There are 9 hidden switches. A switch that is on adds its own fixed numbers to the row, and there is some noise. The rows also spread widely along 13 directions, which tell nothing about the answers.
(in the rows, 128 means zero)
Some rows, each with its switches (1 for on, 0 for off) after it:
[160  60 143 149  58 155 183  95 160 143 114 165 120 173 147 142  68 119
 127 152 168 132 141 144 145 200 124 141 111 160 122  93  93 132 190 127
  95 117  84  90  76]
0 1 1 0 1 1 1 1 1
[115  88 111 158 125 163 122 103 133 120 128 160 163 134 170 131 111 134
 186 111 109 179  64  56 127 100 141 107 180  76 167 129 113 134 110 151
 160 129 104  80 150]
0 1 1 1 0 0 1 1 1
[131 151 134 143 138 120 129  83 103 120  95  76 163 138 100 108 135 132
 100  99 160 162 132  81 122 140 143 134 138 133 113 126 150 125  87 132
  84 116 133 125 114]
1 1 0 0 0 1 0 1 1
[109 103 145 142 123 168  98 169 141 129 147 192 122  86 122 116 103 117
  88 170  58 102 160 121 117 109 122  90 149 117 112  74 121 100 127 140
 145 149  59 153 154]
0 0 1 1 1 1 1 1 1
[132 120  91 103 135 117 114 141  81 157 133 108 131 165 143 220 143  95
 151  97 105 126 127 165 185 141 126 146 169 107  93 131 112 108  66  84
 107 113 181  69 155]
1 0 1 1 1 0 0 1 0
[ 89 153 124 130 114 130 130 147  94 144 100 127 118 125 126 137 189 146
 127 132  77 108 145 134 137  96 130 139 183 108 145 117 135  90  70 134
 138 118 121 120 155]
1 1 0 1 1 0 0 1 1
[ 93  95 173 167  67 105 183 114 141 125 113  88  94 159 138 176 152 157
 106  89 142 125 126 144 162 164 145 149 146 102 117 128 127 134 121 147
 117 121  95  91 147]
1 0 0 0 0 0 1 0 1
[123 118 123 114 143 164 112 123 128 127 134 154 149  59 127 128 132 133
 157 149 113 158 112 138 108 114  94  85 146  91 145 101 135 148 116 123
 128  88 100 127 145]
1 0 1 0 1 1 1 1 0
[149 114 132 116 124 141 122  78 119 140 131 134 142 106 133 141 109 150
 149 123 140 172 119 159 144 114  89 117 130 105 119 126 162 189 118 143
 114  94  89 115 126]
1 0 0 1 1 0 0 1 0
[157 137 150  68 173 108  85 114  99 102 184 151 151  99  51  84  88 150
  67 152 140 200 123  58  85 110 108  83 126 202 111  82  95 145 120 108
 108 103 100 177  79]
0 1 1 1 1 0 0 1 1
[159 131 155 141  60 168 154  81 146 135  90 174 106 111 153 112 112 141
 151 167 124 103 188 164 125 158  79 175 119 126 140  90 146 148 144 165
  98 122  67 125  86]
1 1 1 1 1 0 1 0 1
[ 66 146 123 139 144 107 100 100 133  71 151 114 138 166 122 147 139 136
 128 113 147 157 146  58 128 161 130 143 118 125  87 140 142 140 112 121
 133 151 102 121 122]
1 1 1 1 0 1 1 0 0
[134 131 112 135 130 156  92 113 130 110 111 173 126 123 145 110 108 110
 141 135  92 125 164  82 105 126 122 140 146 128 119  95 125 118  97 127
 124 149 105 127 104]
0 1 1 1 0 0 1 1 0
[ 87 149 203 141  60  83 133 152 104 140 154 112  97 155 130 138 149 170
  74 152 132 121 156 108 159 149 106 177 137 138 127 146  97 101 150 190
 113  98  87 123 151]
1 0 1 1 1 0 0 0 1
[130 114 123  65 108 106 109 160 117 152 179 179  86 138 120 203 101 121
 106 154 104 112 152 191 156 158  96 107 127 180  80  95  81 140 143  83
  99 129 134 129 110]
0 1 1 0 1 1 1 0 0
[120 120 102 131 194 135  46 106 108 107 199 133 115 169 131 226  92  83
 119  92  71 122 158  98 175 117 127 127 177  70  69 107 161 158  65 112
 158 154 112  89 156]
0 0 1 1 0 0 1 1 0
[123 149 101 150 165 159 114 114 101 119 118 127 175 109  86  80 154 136
 118 161 111 136 137  66 115 103 145 118 163 127 175 105 126  74 111 123
 138  98 112 142 109]
0 0 1 1 0 1 0 1 0
[152 127  93 112 129 150 112 125 113 146 116 135 160 131 155 143 111 106
 166 149 141 130 148 169 150 153  86 142 110 119  88 128 133 146 112 105
 102 118 141  95 128]
1 0 0 1 1 0 0 1 1
[113  88 147 125 107 100 181 108 131 124 143 111 167 126 109 111 104 168
 105 110 186 202  56 102 134 150 144  79 120 159 123 142 102 142 151 133
 102 115  99 119 124]
1 0 1 0 1 1 1 0 1
[ 94 152 140 116 164 137  61 141 118  81 159 152 111  94 102 145 163 139
 118 142  90 140 164  80 108 124 111 124 152  99 124  95 133 123  84 120
 140 111  95 139 129]
0 0 1 1 0 1 1 1 1
[136 133 130 110 128 124 125 122  84 158 135 120 120 115 119 177 145 145
 111 101  93 141 114 163 153  95 122 118 177 107 127 118 144 133  76 127
 113 108 133 113 151]
1 0 1 0 0 0 0 1 1
[142 131  94 106 141 111 126  99  97 122 107 100 168 143 126 121 125 107
 153  79 153 181  82  68 116 143 145 129 163 144 126 135  93 110  63  96
  92 114 187  87 107]
1 1 1 0 1 0 1 1 0
[109 170 166 138 117 146  69 137 116 118 124 135 131  79 129 109 123 138
 100 163 106 106 192 134 123 133  78 144 104 100  76 116 164 136 117 161
  96 117  78 154 156]
1 0 1 1 0 1 1 1 1
[103 114 117 103 127 108 110 155 117 130 197 177 107 184 131 190 122 122
 125 142  77 143 119  81 153 128 132 125 199 147 143 101  72  97  98 110
 166 144 135 104 119]
1 1 1 1 1 0 1 0 1
[144  89 143 138 151 172  96 103 149 133 185 144 147 123 100 180  58 106
 103 173 131 130 171 164 162 161  78  96 100 103  66  81 154 181 161 111
 129 102  69 125 135]
1 0 0 1 0 1 1 1 1
[106 131  89 135 190 117 102 114  92 123 177  87 208 142 105 122  88 123
 108 127 143 134 109  89 167 110 142  80 115 127  65 164 140 137 133 110
 140 143 114 117 169]
0 0 1 1 1 0 0 0 0
[118 154 117 134 132 105 127 135  87 136  78  80 192  82 119  50 136 149
 110  88 137 172  72  85 102  91 148  86 138 142 102 163 135 108  64 136
  83 134 159 142 156]
1 0 0 0 0 0 1 1 1
[100 130 155 151 106 114 122 129 127 129 116 106 103 141 127 158 143 130
  73 104 111 113 169 137 144 150 135 142 140 114  83 117 154 120  87 140
  95 139 103 124 141]
1 0 0 0 0 1 1 1 1
[125 166 160 115 123  96  91 126  73 145 148 117 108 101 118 138 140 172
  83 106  93 142 123 120 146  79 117 127 173 123 120 136 142 136  81 170
 107 102 118 133 146]
0 0 1 0 0 0 1 1 1

New rows, each followed by its switches (1 for on, 0 for off):
[111 126 123 137 106 140 149 118 126 130 127 141 147 133 111 117 133 147
 130 167 134 127 144 110 126 135 117 127 130 149 149 109 109 107 153 118
 139 116 106 135 111]
1 1 1 1 0 0 0 0 0
[133 110 148 131 105 130 147 132 124 122 114 140 138 126 118  87 124 133
 101 135 128 165 130  79 101 137 135 128 141 160 140 101  98  93 109 131
 112 127 101 133 102]
1 0 1 1 1 0 0 1 1
[112 133 147 117  91  98 135 145 123 127 129 151 111 124 127 109 122 146
  95 130 111 134 142 115 120 137 125 131 133 175 105 116 105 107 109 137
 106 148 105 148 109]
1 0 1 1 1 0 1 0 0
[161  87 147 143  58 166 193 122 129 174  74 135 148  96 115  98 117 141
 134 157 144 121 134 184 140 152 111 126 123 141 141  95 108 102 150 125
  88  87 101 112 116]
1 0 1 1 1 0 1 1 1
[146 151 114  99 156  98 109  83  88 120 161 132 126 149 114 156 116 147
 105 101 114 163 117  92 136 100 138 128 173 151 126 127 138 150  85 130
 118 138 129 126  93]
0 1 1 0 0 0 0 0 1
[129 201  84  91 175  96  99  92  62 128 112  99 153 116  95 120 199 173
 141 105 124 172 128 124 130  85 116 144 168 143 140 149 165 128  42 114
 105  87 163 134  94]
1 0 0 1 0 0 0 1 0
[135 129  69 130 161 169 142  96 132 141 141 168 152 132  95 130 141 129
 149 186  95 115 162 148 145 121 116 112 173 131 179  79 142 106 123  94
 160 107 103 129  80]
1 0 0 1 1 1 1 0 0
[161 102 123 125 126 126 131 116 113 158 146 133 156 154 117 130  84 120
 109 130 128 159 111 121 154 138 126 114 154 155 115 110 106 118 108 123
 113 117 133 108 108]
1 0 0 1 1 0 1 1 1
[119 117 146 155 121 172 125  83 153 106 137 192 103 104 128 121 116 153
 110 152  85 139 174 127 112 112 107 129 143 104 132  79 188 157 114 163
 143 142  20 153 100]
1 0 1 1 0 1 1 1 1
[130 122 122 157 135 143 117  61 124 127 123 121 158 145 132 123  98 138
 137 109 132 165 123  90 138 114 124 126 151 107 117 127 161 160 105 154
 132 126  96 114 121]
1 1 0 1 0 0 1 1 0
[145 130 173 129 126 140 133  83 114 123 132 103 118 104  83 141 140 137
  92 127 148 150 162 128 123 151 108 138 145 117 143  89 143 139 120 140
  97  68  86 129 111]
1 0 1 0 1 1 0 1 0
[ 89  81  93 143 139 158 127 158 116 137 129 117 184 101 146 152 125 121
 173 121 113 120  79 149 164 107 134  68 133  63  88 145 126 131 119  99
 150 126 109  81 219]
0 0 1 1 1 0 1 1 1
[113 105 101 129 136 139 115 147 105 141 144 110 138 143 144 195 117 105
 137 117 115  90 137 170 180 142 125 116 126  93  58 133 132 136 110  87
 118 132 139  80 173]
0 0 1 0 0 0 1 1 1
[104 148 119 122 140 142  64 155 103 106 148 145 165 105 163 119 134 133
 176 162 126 145 125  82 122 119  88 132 121  90 122 148 109 130 125 138
 137  97 127 106 159]
0 0 1 1 0 0 0 1 1
[105 137 117 123 157 135 148 127 124 110 157 114 165 117  81 100 150 150
 115 176 147 133 136 103 116 133 118 101 133 136 150 107 121 117 143  98
 152  95 108 138 114]
1 0 0 0 1 0 0 0 1
[106 143 145 145 102 125 129 150 130 111 131 160 117 142 130  69 143 156
  93 172 113 134 155  54  91 131 131 146 143 161 169 115  97  82 135 161
 135 118  98 149  87]
0 0 0 0 0 0 0 1 1
[110 113 149 131 113 119 138 100 116 118 127 126 111 144 131 175 159 148
 126  87 122 175 110 116 148 127 133 143 172  99 142 122 142 135  81 151
 116 110  93  97 133]
1 0 1 1 1 1 0 1 1
[139 112 134 131  99 159 156 128 144 129 101 144 156 106 119 110 124 121
 134 168 148 123 153 148 123 170 108 128  98 142 122 100 114 114 148 112
  95 121  96 128 111]
1 0 1 1 1 1 0 0 1
[148 145  80 132 163 182 119  80 100 150 117 126 166  92 124 143 135 122
 162 150 119 115 154 178 152 112  97 118 146  75 135 113 189 153 111 116
 123  91 106 111 137]
1 0 1 0 1 1 0 1 0
[121 118 160 142 105 129 129 132 124 124 125 145 134  97 134  78 109 152
 100 135 124 147 117  81 104 114 129 110 141 131 129 119 114 118 125 165
 115 122  81 136 133]
0 0 1 0 1 0 1 1 1
[110 126  91 113 150 148 128 176 104 157 138 125 186 102  93 103 142 123
 121 191 128 123 127 141 128 130 114  78 130 148 131 112  90  84 144  76
 127  86 151 139 147]
1 0 0 0 1 1 0 1 0
[ 64 108 123 128 171 114  89 164  87 127 165  84 157 109 114 181 155 142
 118  94 100 146  77 121 164  73 136  63 161  72  87 151 131 142  94 112
 163 110 120 113 231]
0 0 0 1 0 0 0 1 0
[148 127 153 132 135 122 122 109 101 135 131  75 160 114  85 146 117 122
 100 104 139 146 119 111 155 137 131 121 155 118 113 106 120 121  96 119
  98  97 139 110 143]
1 0 1 1 0 0 1 0 1
[127  87 157 152  54 139 171 121 128 151  71  95 116 125 144 162 141 134
 152 117 160  97 149 207 174 180 109 156 103  99 103 126 119 137 148 129
  85  76 107  75 151]
0 0 0 1 1 0 1 1 0
[ 86 124 165 125 123  90 128 139 102 103 139 116  98 138 105 137 167 153
  79  85 105 162 116  64 122 108 159 128 180 134 132 116 103 102  78 147
 130 122  98 127 139]
0 0 1 1 1 0 0 1 0
[103 106 139 152 127 149  98 120 140  93 127 139 133 123 138 142 127 117
 138 117 123 147 136  79 124 149 127 132 136  91 121 109 117 123 112 135
 128 118  94 103 137]
0 0 1 1 0 1 1 1 0
[133 166 123 117 110 142 111 110 105 140 137 156 118 130 119 143 148 147
 143 188 120 101 178 145 159 148  90 167 149 138 156 107 123 112 146 137
 114  79 112 113  93]
0 1 1 1 1 1 1 0 1
[125 121 162 125  96 133 139  74 132 103  80 138  95  80 143 126 133 144
 136  61 117 166 121 129  91 114 120 128 149  97 117 106 168 181  67 159
  94 140  75 129 125]
1 1 1 0 1 0 1 1 0
[139 161 112 115 190 140  79 113 119 107 165 148 132 121  85 116 119 105
  80 149  84 137 178  80 108 126 119 116 171 137 125  69 147 114  71 113
 126 130 112 153  82]
1 0 0 0 1 1 1 1 1
[155  94 136 142 126 140 116 107 121 151 122 154 133 112 139 151  90 123
 105  75  66 174  85 119 140  73 142  90 202 101 126  98 148 144  54 161
 125 153 105 122 148]
1 0 0 1 0 0 1 1 1
[139 177 114 132 149 135 105  77 103 106 122 128 127 145 130 116 141 131
 121 135 132 125 181 101 129 137 119 174 139 120 127 128 168 131  94 152
 101 118 105 119  82]
0 0 1 0 1 1 0 1 1
[141 152  87 130 158 172  86 123 109 130 121 161 156 110 157 121 121  97
 161 145  74 122 149 115 126 100 107 133 162  88 129 112 156 119  64 132
 135 146 120 111 137]
1 0 1 1 1 0 0 1 1
[127 138  93 130 137 132 135 127  99 135 115 117 158 156 117 129 156 133
 130 127 120 139 130 103 140 127 143 141 161 140 139 125 116  80  82 101
 120 119 152 110 110]
1 0 1 1 0 0 0 1 1
[ 64 135 177 130 113  85 121 132 117 101 115  86 133 103  86 121 169 177
  74  83 144 175 117 100 115 120 136  98 125 132  73 133 140 138  90 136
  97 122  91 152 165]
1 1 0 1 0 1 1 1 1
[ 88 147 120 117 119 118 120 137 123 100 130 141 123 114 127 140 175 172
 148 150 133 129 149 137 131 144 107 137 113 130 121 135 127 130 126 116
 119 111 105 125 114]
0 0 1 1 0 1 1 0 1
[147 162 116 135 139 139  59 120  99 131 157 154 124 172 143 154 117 108
 129 163 102 119 180  77 159 152 108 184 171 126 143 113 115  91 106 144
 118 105 140  96  92]
0 0 1 1 0 1 1 1 1
[136 144 100 111 139 116 111  65 122  89 106 138 131 154 118 125 129 137
 145 103 163 173 151  93 113 166 127 153 113 165  97 124 144 149  94 103
  80 131 120 119  53]
0 1 1 1 0 1 1 1 0
[114 136 105 149  94 139 179 107 105 164  84 113 173 135 113  77 149 170
 145 170 153 125 131 140 148 129 120 130 132 147 149 139 127  94 148 124
 118  85 117 113 109]
1 1 0 1 1 0 1 1 1
[117 156 145  89 107 110 111 131  97 126 130 134 128  88 134 127 145 172
 140 132 139 148 113 133 117 113  94 124 124 133 128 141 115 156 125 138
 102 100 126 134 136]
0 1 1 0 0 0 0 0 1
[147 150 106 131 113 135 130 104 117 146 117 146 148 134 142 100 121 140
 155 159 127 136 143 120 139 133 104 149 149 147 159 125 119 115 120 144
 119 103 129 116  86]
1 0 0 1 1 0 1 0 0
[ 69 169  88 138 143 147 105 127 120 105 149 142 140 142 130 138 163 141
 162 192 112  71 198 122 144 143  94 153 113 112 114 129 148 115 142 102
 166 123 107 125 128]
1 1 1 1 0 0 1 0 0
[131 132 110 133 153 134 131  75 128 101 101 104 144  92 134 131 128 117
 146  75 123 143 128 137 117 121 129 112 139  85 103 117 184 178  63 120
 113 146 105 118 133]
1 0 0 0 1 0 1 0 0
[116  99 135 124 115 153 135 160 117 150 149 151 161  95 109 113 116 153
 107 170 110 143 109 134 127 101 111  77 131 138 122 108 105 114 145 120
 139 108  99 145 159]
1 0 1 1 0 0 0 1 1
[113  99  99 120  72 137 160 152 124 157 118 167 138 154 172 140 147 146
 197 161 141 144 105 137 151 161 106 146 141 136 168 144  65  89 142 118
 131  85 145  74 117]
1 0 1 1 1 0 1 1 0
[124 137 113 125 117 142  96 144 111 136 138 171 127 122 154 118 114 126
 138 158  95 115 155 122 137 122 103 136 137 134 110 126 119 116 120 137
 127 125 110 121 124]
0 0 1 1 1 0 1 1 0
[122  76 139 136 126 151 125 145 129 131 152 149 153 122 109 143  97 130
  96 144 121 149 115 120 139 127 134  82 129 128 105 101 105 126 148 116
 130 122  84 126 151]
0 0 1 1 0 1 0 1 1
[144 115 171 108  89 132 143 126 127 126 104 143 110  79 127 126 137 148
 126 123 124 145 115 134 103 119 108 118 151 125 158  90 102 149 120 149
 105  99  98 128 129]
0 1 0 0 1 0 0 0 1
[136  90 145 131 119 109 179  88 115 130 126  84 173 121  79  99  97 158
  85 112 188 166  95 125 144 143 146  92  99 173 100 130 116 145 161 120
  98 108  86 131 117]
0 0 1 1 1 0 0 0 0
